The rows of a group lie close to one hidden flat surface of 12 dimensions, which passes through zero. Surfaces can cross.
In the rows, 128 means zero.
Known rows, each followed by its group:
[117 138 113 125  93 108  98 124 121 116 127 155 185 121 112 112 154] : L
[138 157  37 188 116 173 103 145 119 134 130 152 173 133 115 141 150] : N
[ 97 178  60 143 106 168 124 170 126 142 120 114 176 166 142 137 142] : N
[130  78  75 136 182 186 129 129 166  98 136 154 137 153 169 125 104] : Y
[126 134 144 121 151 184  91 135 156 144 147 136  94 113  82 122 151] : W
[120 189 119 173 116 122 123 138 106 133  91  88 123 137  95 141 127] : N
[118 126 131 115 140 114 139 135 158  94 168 110 178 167 136 153 130] : N
[128 173  92 121  96  70 172 130 169 190 136 107 137 159 145 141 117] : L
[137 105 113 106 131  96 130 122  48 154 120  96  82 107 117 100 121] : W
[122 128 141  75 158 142 131 132 128 101 154 156  70  49  75 111 142] : E
[128 123 115 145 113 148 110 107 117 112  83 106 131 123 183 139  67] : E
[124 162 151 143  62  87 129 140  39 129 130 158 147  49 124  76 185] : L
[ 92 146 127  73 161 160 136 134 148  26 109 100  94  76 145  95 119] : S
[123 199  89 151 129 114 133 130 181 209 121 144  83 116  76 109 133] : E
[104 158 184  88 109 104 134 142 117 149 125  83 121 146 129  93 156] : E
[ 98 138 101  89 112 127 135 170 108 107 101 133 178 169 100 130 179] : N
[ 89  96  93  93 143  99 107 103 151 122 111 158 122 101 165  78  84] : S
[137 161 142 105 142 142 216 173  98 127 169 154  86  68 114 142 133] : L
[113 101 111 141 194 164  82  98 164  84 110  87  99 140 156  76 108] : Y
[159 137 145 188 162 156  91  77 138 111 128  77 107 129 154 101  99] : L
[177 105  61 122  97 161 159 154 140 138 163 152 134 128 129 191 161] : Y
[177 116 165 141  99 166 106 129  96 130 146 101 133 143 112 140 197] : Y
[136 113  93  67  99 122 146 145 124  93 118 114 119 114 118 151 159] : S
[173 148 148  85 138 141 144 104 160 133 127 114 165 190 136 125 112] : W
[ 89 148 165 112 110  78 137 138 104 165 117 133 151 142 140 109 110] : S
[114 130  74 130 134 133 144 145 133 111  86 146 107 117 132  63 182] : S
[142 141 125  82  74  84 166 141 119 109  92 110 132 130 120 139 170] : S
[100 119  98  86 116 176  99 143 154 100 112 159 115  85 121 120 147] : N
[ 89 115 148 113 110  68 163 157  76 143 131 104 104 114 144 125 137] : Y
[102 110 149 177 101 133  80 133 171 134 115 131 126 136 113 166 151] : L
[149 111 101 185 132 143 101 124 142 126 144 138 160 158 108 157 151] : E
[165  99 178 162  94 133 104 121 149 117 159 106 114 131 100 189 182] : E
[ 53 143 131 136  98 116 111 157 127 109 115 132 146 103 140 195  68] : S
[124 121 142 147 133 127  63  66 140 124 123 120 103  72 154  94  63] : N
[142 108 139 132 146 146 126 134  96 137 198 129 101  86 106 144 135] : W
[100  86 161 140 135 103 149 137 145 130  45 133 112 189 150 125 120] : W
[137 119 134 152 122  81 102 106 107  86 133 133 177 133  80 156 138] : E
[154 142 181 150 130 142 146 115 122 100 140 106 119 111 134 183  76] : W
[139 116 111 136 134 102 171 136 105  97  91 160 111 111 121  87 172] : S
[118 108 141 167 162 144  98 128  84 111 148  85 147 167 134 124 127] : N
[107 120  69 105 120 103  96 100 146  72  98  94  96  73 132 143  83] : Y
[126 129 166  55 123 139 142 147 114 142 143 126 135 145 121  81 184] : Y
[138 126  98 135 117 128 167 125 113 117  96 122  88  90 178 148  71] : E
[127 144 160 175 118 117 137 133  85 135 137 140 136 105 127 155  97] : E
[122 176 135 193 100  88 130 117 128 138  96 115 118 103 123 178  64] : E
[ 99 166 100  75 137 106 189 156 161 140  85 163 129 142 119 121 105] : N
[107 101 121 160 122 193 108 166 116 151  86  93 111 184 152 157 143] : W
[140 156 132 127 162 133 116 104 138 116 128  41  73 135 112 128 107] : L
[128 139 118 174 102 117 175 144 155 140  87 170 131 126 155 171  96] : S
[168  94 137 188 157 114 134 121 114 127 159 150 104 122  81 129 175] : S
[111 104  82 139 130 162 124 168 125 130 132 135 101 122  97 174 150] : L
[154 185 104 172 107 121  95 109 124 179 130 169 168 123  69 121 136] : E
[142 105 169 146 132 133 145 124 162 147 112 109  93 160 136 181  94] : L
[135 169 113 166  96 111 112 115 160 154  83  71  78 130 121 110 158] : W
[124 115 176 160 147  97 121  92 146 113  97  92 112 147 170 109  85] : Y
[137 177 166 151 125 109 113  99  62 155 154 112 187 132 145 115  66] : Y
[183  76 142 107 102 146 138 134 135 111 134 157  92 101  84 171 193] : N
[149 122  81 169  94 133 119 132  77 183 101 106 123 154 148 156 110] : L
[170 102  90 147  77 126 125 106 114 135  93 175 108  77 146 130 134] : L
[150  99 101 188 148 120 147 136 140  72 128  97 111 149 116 166 165] : W
[111  98 118  84 128  97 134 141  83 167 115 150 115 131  87 151 100] : L
[154  86  90 110 137 172 157 135 150  83 129 140  99 100 160 164 119] : E
[114 109 139 108 100  78 139 125 161  77  99 113  75  86 100 162 146] : Y
[135 196 153 134 106 132 105 112 109 157 182 141 162  81 125 110 112] : N
[ 73 141  88 165  91 120  31 104 167 109  99 122 158 102 126 136 106] : S
[143 133 128 121 140 107 172 124 172 118 158 119 165 179 159 155 106] : Y
[123 141  99 114 122 147  94 113 121 127  86 145 113  92 115 110  99] : W
[135  79 164 154 172 112 167 136 135  69 179 159 145 124 124 185 108] : Y
[126 202 178 130 158 192 117 142 106  95 137 133 142 107  69 108 149] : S
[147 176  98 128 156 165 140 119 175 150 154 120 152 158 140 124  93] : Y
[138  75  72 107  96 142  66 122  58 143 122 125  92  82  93 126 160] : N
[113  97 102 106 154 138 158 148 162 106 150 216 138  98 118 164  89] : E
[126 174 147 127 105 122 123 130 113 125 121  83 134 129 129 129 133] : W
[159 130 119 184 146 160 167 137  94 103  89 133  83 105 139 115 146] : S
[ 84 137  88 110 176 150 143 153  74 132 148 139 124 101 158  70  98] : W
[139 104 128 206 125 125 128 115 161 165 142 200 101  86 145 127 114] : L
[119  80 127 144 144 150  75 111 116 106 153 216 208 121 132 113 107] : W
[ 93 133 142 209 152 159 123 143 155 141 140  91  65 105 187 102 125] : N

New rows. What belongs after each?
[156 140  80 160  86 137  78  89 132 123  90 109 102  82 147 100 137] : L
[148 154 177 116 156 166 111 108  94 102 124 132 113  87  80 153  75] : L
[176 114 140 124 108 113 131 102 115 153 127 106 158 180 157 129 128] : S
[ 89 144 148  88 112 148 151 177 176 155 151 149 146 157 120 155 157] : E
[148 108 182  75 157  87 188 116 113 120 151 130 136 146 160  83 127] : E
[149  97 177 141 134 135  85 109 141  91 114 116 154 173 102 109 199] : Y
[152 135 167 118 157 160 211 134 163 136 135 139  67 114 175 140  90] : L
[128 160 148 146 125  62  74  77 124 129 139  86 129 113  76 104 123] : L
[148 148  80 132 123 127  93 104 132 127 137  35  98 130 132 121 140] : Y
[160 109 137 135 152  96 102  92 154  71 148 190 205 140  65 104 175] : S
[109 123  59  99  99 125  79 120 138 103 103 170 159  95  92 125 139] : S
[141 198 145 165  97 179 110 144  79 107 132 112 153  92 114 148 135] : L
[146 111 132 127 121  61 151  94 163  79  98 147 113  96 129 117 133] : S
[169 187 130 134 124 170 135 118 148 140 165 137 163 129 110 159 106] : Y
[101 131 125 188  83  72 118 130 145  99  66 113 134 134 136 139 156] : W
[163 160 113 145 122 123 111  92 124 135 136 173 133  66  80 142  85] : L
[143 124 129 147 105 120 105 106 122 102 128 155 171 108 135 151 102] : W
[137 141 145 110 128 152 116 109 118  89 143 105 205 160 175 135  83] : Y
[137 124 112 183 104  85  68  79 133 155 117 148 162 125 143  68 139] : W
[146 169 182 132 100 126 144 123 130 112 119  95 115 115 129 144 137] : L
[172 123 139  48  78 140 147 119 126 184 176 127 126 118 165 154 115] : N
[155 139 147 121  99  94 157 132 113  93 137  99 125 116 107 162 160] : E
[183 118 135 183 101 177  72  86 129 138 114  97 172 180 167 126 137] : E
[114  84  87 143 181 149 119 147 132  82 159 146 121 127 100  97 193] : S
[123 122 117 175 195 160 151 166  82  97 191 144 150 137  99 123 160] : E
[157 121 116 170 103  76 151 110 110 166 110 130 122 132 148 134 106] : E
[129 110 111 144  92  65 143 131 135 136 120 157 141 122 125 113 175] : N
[102  94 146 182 120 121  99 133  66 163 124 121 144 150 163 121 114] : E
[111 104 126  73 105 103 128 140  79  99  43 102 149 184 114 139 135] : W
[113 164 121 150  98  77 131 146 112 184 117 128 145 155  91 122 161] : Y
[109 155 101 129  91  90 104 120  88 120 145 130 151  72 119 105 137] : W
[159 145  52  69  93 149 112 103 146 161 106 135 105  96 134 107 118] : Y
[ 79 123 167 110  68 100 120 143 130 115  84 190 145  78 125 174  95] : W
[144 106 141 135 169 143 102 117 130  98 155 152 100  97  58 111 169] : Y
[163  87  81 102 142 126 102  97 133 118 118 180 107  91  59 171  95] : L
[170 152 120  82  96 167  86  97  92  73  97  92 117  83  91 138 135] : S
[152 178 103  97 100 134 169 126 164 104 123 128 105  76 148 108 145] : L
[154  68 135  90 130 143 122 102 146  84 119 125 122 125 164 122 132] : Y
[142 103  97 121 172 105 141 116  98  71 151 185 194 126 102 122 111] : E
[156 119 139 179 117 170 123 137  48 164 162  97  82  93 153 145 124] : Y
[138 114  95 107 174 137 173 152 106 143 162 152 138 156 139  72 163] : E
[102 103 189  72 138 150 120 130 131 128 139 164 149 123 157 110 100] : E
[147 136 109 107 145 156 145 113 173  85 107 123  98 106 147 114 118] : S
[174 115 166 151 104 105 107 106 138  98 121  92 130 153  80 176 170] : W
[122 145 181 101 159 195 124 138 136 172 170 139 113 124 132 126  98] : W
[ 96 111 160 132 155 128  94 126  72 100 106 128 154 145 107  92 129] : W
[123 113  78  87 113  57 163 115 134 172 101 140 114 135 144 113  93] : N
[178 131 142  95 105 128 182 135  69 163 116 134  86 102 114 160 113] : S
[106 106  91 111 117  99 102 126  97 142 131  69 140 163 151 133 113] : N
[148  75 142 117  73 114 125 115 118  88  93 116 123 112 170 169 127] : Y
[ 49 114 150 134 144 149  78 164 105 139 126 145 139 136 111 106 139] : L
[142 118 102 108  97  61 136 122 136 150 114  55 108 174 110 161 148] : L
[159 140 130 175 112 135 125 115  83 177 113 181 160 127 144  85 135] : N
[120  95  70  86 111 136 108 144 119 142 138 119 133 141 127 132 156] : S
[143 134  90 159  79 137 127 146  76 111 123 139 141  90 120 180 140] : E
[ 98 127 102  68 142 142  90 125  81 129  98 128 132 122 108  90 102] : L
[123 132 152 193 141  98 135 136 142 106 141 147 119 113  83 144 167] : S
[122 141 154 143  99  98 112 115 142  78 111 104 152 125 119 158 136] : S
[149 140 161 135 190 161 148 113 173  63 152 150 158 138 116 143  99] : W
[152 133  59  75 135 172 142 152 127 162 132 187 134 130  85  97 177] : S
[108 129 119 212 157 136 119 140 149 148 127 116 100 144 140  89 164] : S
[ 90 134 143 162 153 108 161 150 146 142 142 150 120 127 126 166  84] : E
[132 173  58 129 133 153 119 128 123 140 140 120 183 153 136 119 107] : L
[158 108 127 173 133  88  94  63 189 130 119 105 105 129 146 104 114] : L
[195 144 180 145 125 176 109  76 109 158 127 131 147 132 175  83 102] : E
[180 185 190 127  90 105 132 100 138  90 142 117 169 113  80 169 145] : E
[140  96 144 141 126 152  79 132  78 119 137 128 172 161 107 102 196] : Y
[103 204 184 171 131 181  94 140 192 105 124  98 127 129  92 139 156] : W
[ 47 101 128  90 155 112 151 192  75  95 145 120  91  91 110 126 151] : E
[150  96  71 179 147 103 111  91 136 132 126 159 128 116 127 137  86] : Y
[134 140 128 201 145 131 122 108 175 151 112 142 152 171 163  90 131] : S
[165 160 149  44  73 189 166 146 175 144 101 170 111 105 120 165 141] : N
[146 131 146 172 161 134 183 110 176  93 137 171 128 100 182 167  40] : W
[123 150 118 104 105 104 157 127 165 162 103  87  81 135 153 127 120] : L
[128 139 113 141 154 159 135 143 134 116 137 153  85  85  86 126 150] : S
[119  69  96 178 147 110 163 148 187 122 120 169  93 138 143 141 158] : W
[140  95 130 150 131 222 107 155 114 143 170 159 128 116 138 142 165] : E
[123 108 123 163  96 120 129 153 136 155 135 122 171 189 146 169 159] : E
[167 173 158 144  98 111 185 132 113 151 129  89 140 158 164 155 114] : L
[123  78  58 156 130  76 143 116 109 117  85 118 104 130 165 142  87] : E
[107 135 188 102 166  65 189 124 116 123 138 132 126 128 145 103  78] : E
[122 119 184 170 138 161 113 114 148 129 145 167 150 115 192  72 128] : N
[139 128  91 106 134 162 158 127 136 139  92 123 142 172 206  78 117] : S
